The rows of a group lie close to one hidden flat surface of 9 dimensions, which passes through zero. Surfaces can cross.
In the rows, 128 means zero.
Known rows, each followed by its group:
[113 120 133 169  95  78  92 176 147 135  73 157 112 177 132  83] | q861
[145 108 106 144 128 119 147 154 151  72  98 103 124  94 124 122] | q785
[122  95 155 121 117 154 120 151 102 112 129 110 170 146 158  86] | q444
[151 138 117 130 106 121 164 156 131  93 148 128  85 187 154 116] | q861
[136 134  68 104 168 164  77 105 109 126 123 105 188 111 125 141] | q446
[130 122 113 143 143 131 108 131  96 104 146 215 161 164 146 148] | q785
[133 143  98 140 135 119 135 149 125  84 109 180 178 112 122  86] | q444
[135 102 182 145 107 199 107 110  99 129 179 124 129 199 163 143] | q446
[115 113 119  76 138 114  87 148 128 149  87  55 112 126 141 126] | q444
[128 134 163 102 112 127 131 123 137 149 153  81  53 170 142 141] | q444
[ 95 133 152 168 114 107 131 109 131 143 170 192 131 170 132  93] | q785
[117  97 125 169 125 102 157 144 148  91 129 129 112 128 137  79] | q861
[143  86 168 127  97 141 169 140 140 120 132  63  95 144 156 153] | q861
[128 140 162 121  50  88 153 132 154 135 105 142 190 178 146 114] | q785
[ 72 106 123 148 198 133 115 102  98 178 155 140 147  39  94  82] | q785
[117 100 175 113 142 154 146  83 115 107 184 115 143 115 148 162] | q861
[ 88  62 118 156 168 102 103  73 155 105 123 104 178  55 115 139] | q861
[122  69 158 101 128 122 111 126 127  97 108  98 182 128 164 171] | q785
[125 116 183 104 102 165 125 134 109 203 118  85 156 126 136 136] | q446
[158 111 147 148 155 201 155 124 105  93 176 128  83  98 127 177] | q861
[113 148 127 106 146 137  88 128 103 192 126 119 105 141 114 121] | q446
[ 99  83 164 161 117 102 149 121 129 195 123 149 133 103 121 157] | q446
[118 147 119 137 136 169 107 161  90 145 151 135 104 174 133  44] | q444
[144 120 104 102 179 163 134 114 110  75 152 100 128  84 130 154] | q861
[117 116 111 109 111  79 149 148 145  69 125 128 153 178 163  82] | q785
[114  97 180 176 135 156 129 144 129 131 131 122  78  85 115 107] | q785
[ 81 100 130 119 146  54 145 154 142 146 120 100  75 121 132  70] | q446
[124 100  54 115 167 123  77 135 120 164  79  79 148 103 116 143] | q444
[152 122 123 112 133 161 178 136  72 163 172 148 140 152 149 169] | q785
[119 110 106 182 128  92 171 134 150 129 134 144 109 103 115 102] | q444
[142 142  87  94 140 130 131 112 131 135 141  71 104 129 127 150] | q444
[119 123 118 166 122 117 197 117 142 140 156 128 142  85 113 100] | q861
[117 125 110 184 129 106 192 130 146 109 163 151 103 104 112  78] | q446
[108 126 191  77 126 110  59 136 127  74 101 144 127 162 157 137] | q444
[167 142  90  86 138 153 178 168  87 103 161 107  76 172 158 143] | q785
[118  70  93 146 173 126  89  82 153  94 119  96 142  74 119 190] | q861
[107 140 130 119  95  79 124 117 175 114 107 105 151 151 129  90] | q785
[105  62 161 129 111  74 118 154 153 106 103  87  87 153 161 128] | q444
[144  90 117 140 117 140 153 109 128 125 122 115 205 103 137 189] | q446
[107 155 112 137 156  93  85 146 129 104 120 186  86 147 116  85] | q446
[111 120  89 154 150  65 141 133 137 158 118 178  96 121 113 129] | q446
[105 130 205 122 124 130 118  93 139 102 185 131  72 162 146 133] | q444
[138 149 160 102 109 139  77 169 115 158  85 118  97 167 137 124] | q861
[144 152  67 131 131 144 178 136 132  94 139 101 155  99 117  72] | q446

New rows. What belongs after each?
[140 179  60  92 176 132 103  75 130  72 155 150 137 122 112 160] | q444
[ 98  91 124  99 152  80 148  95 155 143 143  44  93  97 133 134] | q446
[147 172 138  95  88 132 155 105 157 167 145  57  67 162 125 144] | q785
[147 155 139  89  78 117 165 167 132 159 107  94 125 163 144 111] | q861
[109 142 153 119 110 127 158 104 115 195 171 131 141 152 133 124] | q785
[139 122  99 109 120  99 152 130 118  86 146 151 160 183 165 142] | q785
[148 128 148 155  94 125 174 131 124 186 143 166 107 155 129 189] | q446
[143 130 101 118 126 127 146 147  79 119 147 202 180 179 156 140] | q785
[122 139  77 117 180 121 101 132 119  93 127 130  99 118 118  98] | q785
[158 153 114 108 146 160  87 157  87 114 119 159 105 163 140 157] | q785
[ 97 124 173 109 147 144  88 144 108 164 122 103 107 101 123  80] | q785
[153 176  97 152 140 145 140  92 131 126 159 194 128 116  94 160] | q444
[111 101 139  97 113  65 135 168 154 123  75  71  83 125 145 110] | q444
[106 135  97 126 141 108 164  81 122 179 171 148 180 115 120 124] | q785
[102  84  85 128 156  87 128 122 115 159 144 122 113 156 148 129] | q446
[152  92 184 109  82 160 170 116 133 145 125  65 167 123 149 191] | q446
[149 140 127 107 112 152  82 151 107 169 114 116  93 194 141 171] | q444
[109 159 105 163 156 132 101  91 157 159 132 124  90  76  70 114] | q785
[180 165  89 117 147 176 127 111 112 123 136 153 118 124 112 212] | q861
[149 142 103 178 102 118 117 163 151 170  75 144  88 133 101 132] | q861
[165 143  99 105 109 147 159 128 121 159 119 114 154 136 129 184] | q446
[112 111 144 135 125 134 153 134 142 108 114  86 176  61 117  64] | q446
[ 82  89 185 147 141 121  94 125 107  96 125 192 203 104 143  85] | q861
[136 176  66 140 127 100 132 109 140 139 118 184 167 125  97 116] | q785
[113 146 127 109 141 134 170  77 130 174 180  95 141  75 104 124] | q861
[139  81 136 168 112 132 146  96 144 145 133 130 148 112 126 212] | q444
[135 123  53  74 157 103 151  93 120 130 135  98 192 105 132 176] | q785
[ 95 105 133 135 163 136 156 145  83 167 157 134 138  86 122  67] | q785
[168 169  90 121 103 113 164 141 144 160 115 136  84 147 113 179] | q444
[164 152 182 116  89 192 135 123 118 122 171 108  90 199 152 152] | q446
[104 132  87 161 167  65 115 102 146 153 141 185  56 129 103 156] | q446
[113 181 188  80 125 105  89 134 138 153  88 149 108 101 107 136] | q444
[137 160  96  97 133 112  83 143 135 128  70 129 166 112 110 123] | q785
[119 178 157 146 133 160  97 130 118 183 120 165 115 102  90  96] | q446
[122 164 163 137 118  72 137 131 168 124 128 167  17 141 111 146] | q446
[ 96  52 153 129 147 115 130 141  86 103 143 156 194 132 176 110] | q785
[141 161 144  89 110 122 153 140 128 133 104 118 155 107 127 128] | q444
[107 126 124 158 149 121 111 111 135 149 138 145 101 114 107 123] | q444
[139 112 174 128 101 138 114 175 124  84 112 123  89 178 158 110] | q785
[124  97  59 167 159  96 157  72 165 112 160 114 108  95 110 186] | q444
[109  80 127 180 153 115 102  98 151  89 147 143 106 129 127 143] | q861
[106  74 138 137 140 110 124 146 112  95  99 145 195  99 144 105] | q785
[170 164 106  91  96 142 179 152 131  87 134  82 113 162 147 124] | q446
[120  89 114 170 167 138 147 139  97 102 152 177 147  99 129 118] | q785
[117 132 184  81 120 128 101 119 134 140 109  99 137 114 133 148] | q444
[149 164  60 176 154 145 151 103 123 138 162 199 111 111  90 155] | q785
[150 146 125 121 125 199 117 119 103 133 133 112 181 120 123 122] | q446
[132 127 171 143  77 134 184 132 124 183 133 137 167 134 132 137] | q785
[106 153  79 148 144  94 127  87 172 145 101 115 153  57  78 101] | q785
[111 157 116 141 117 100 140 112 174 129 128  92  89 111 102  68] | q785
[163 184 103  84 144 176 154 111 107 157 161 109 104 111 115 173] | q861
[121 180 179  84 111 154 126  98  99 201 162 156 157 155 127 139] | q861
[138 118 136 135 128 150  90 138 112  96 127 159 155 162 147 133] | q446
[163 145  66 135 156 147 169 162 121 106 128 119  90  93 111 122] | q785
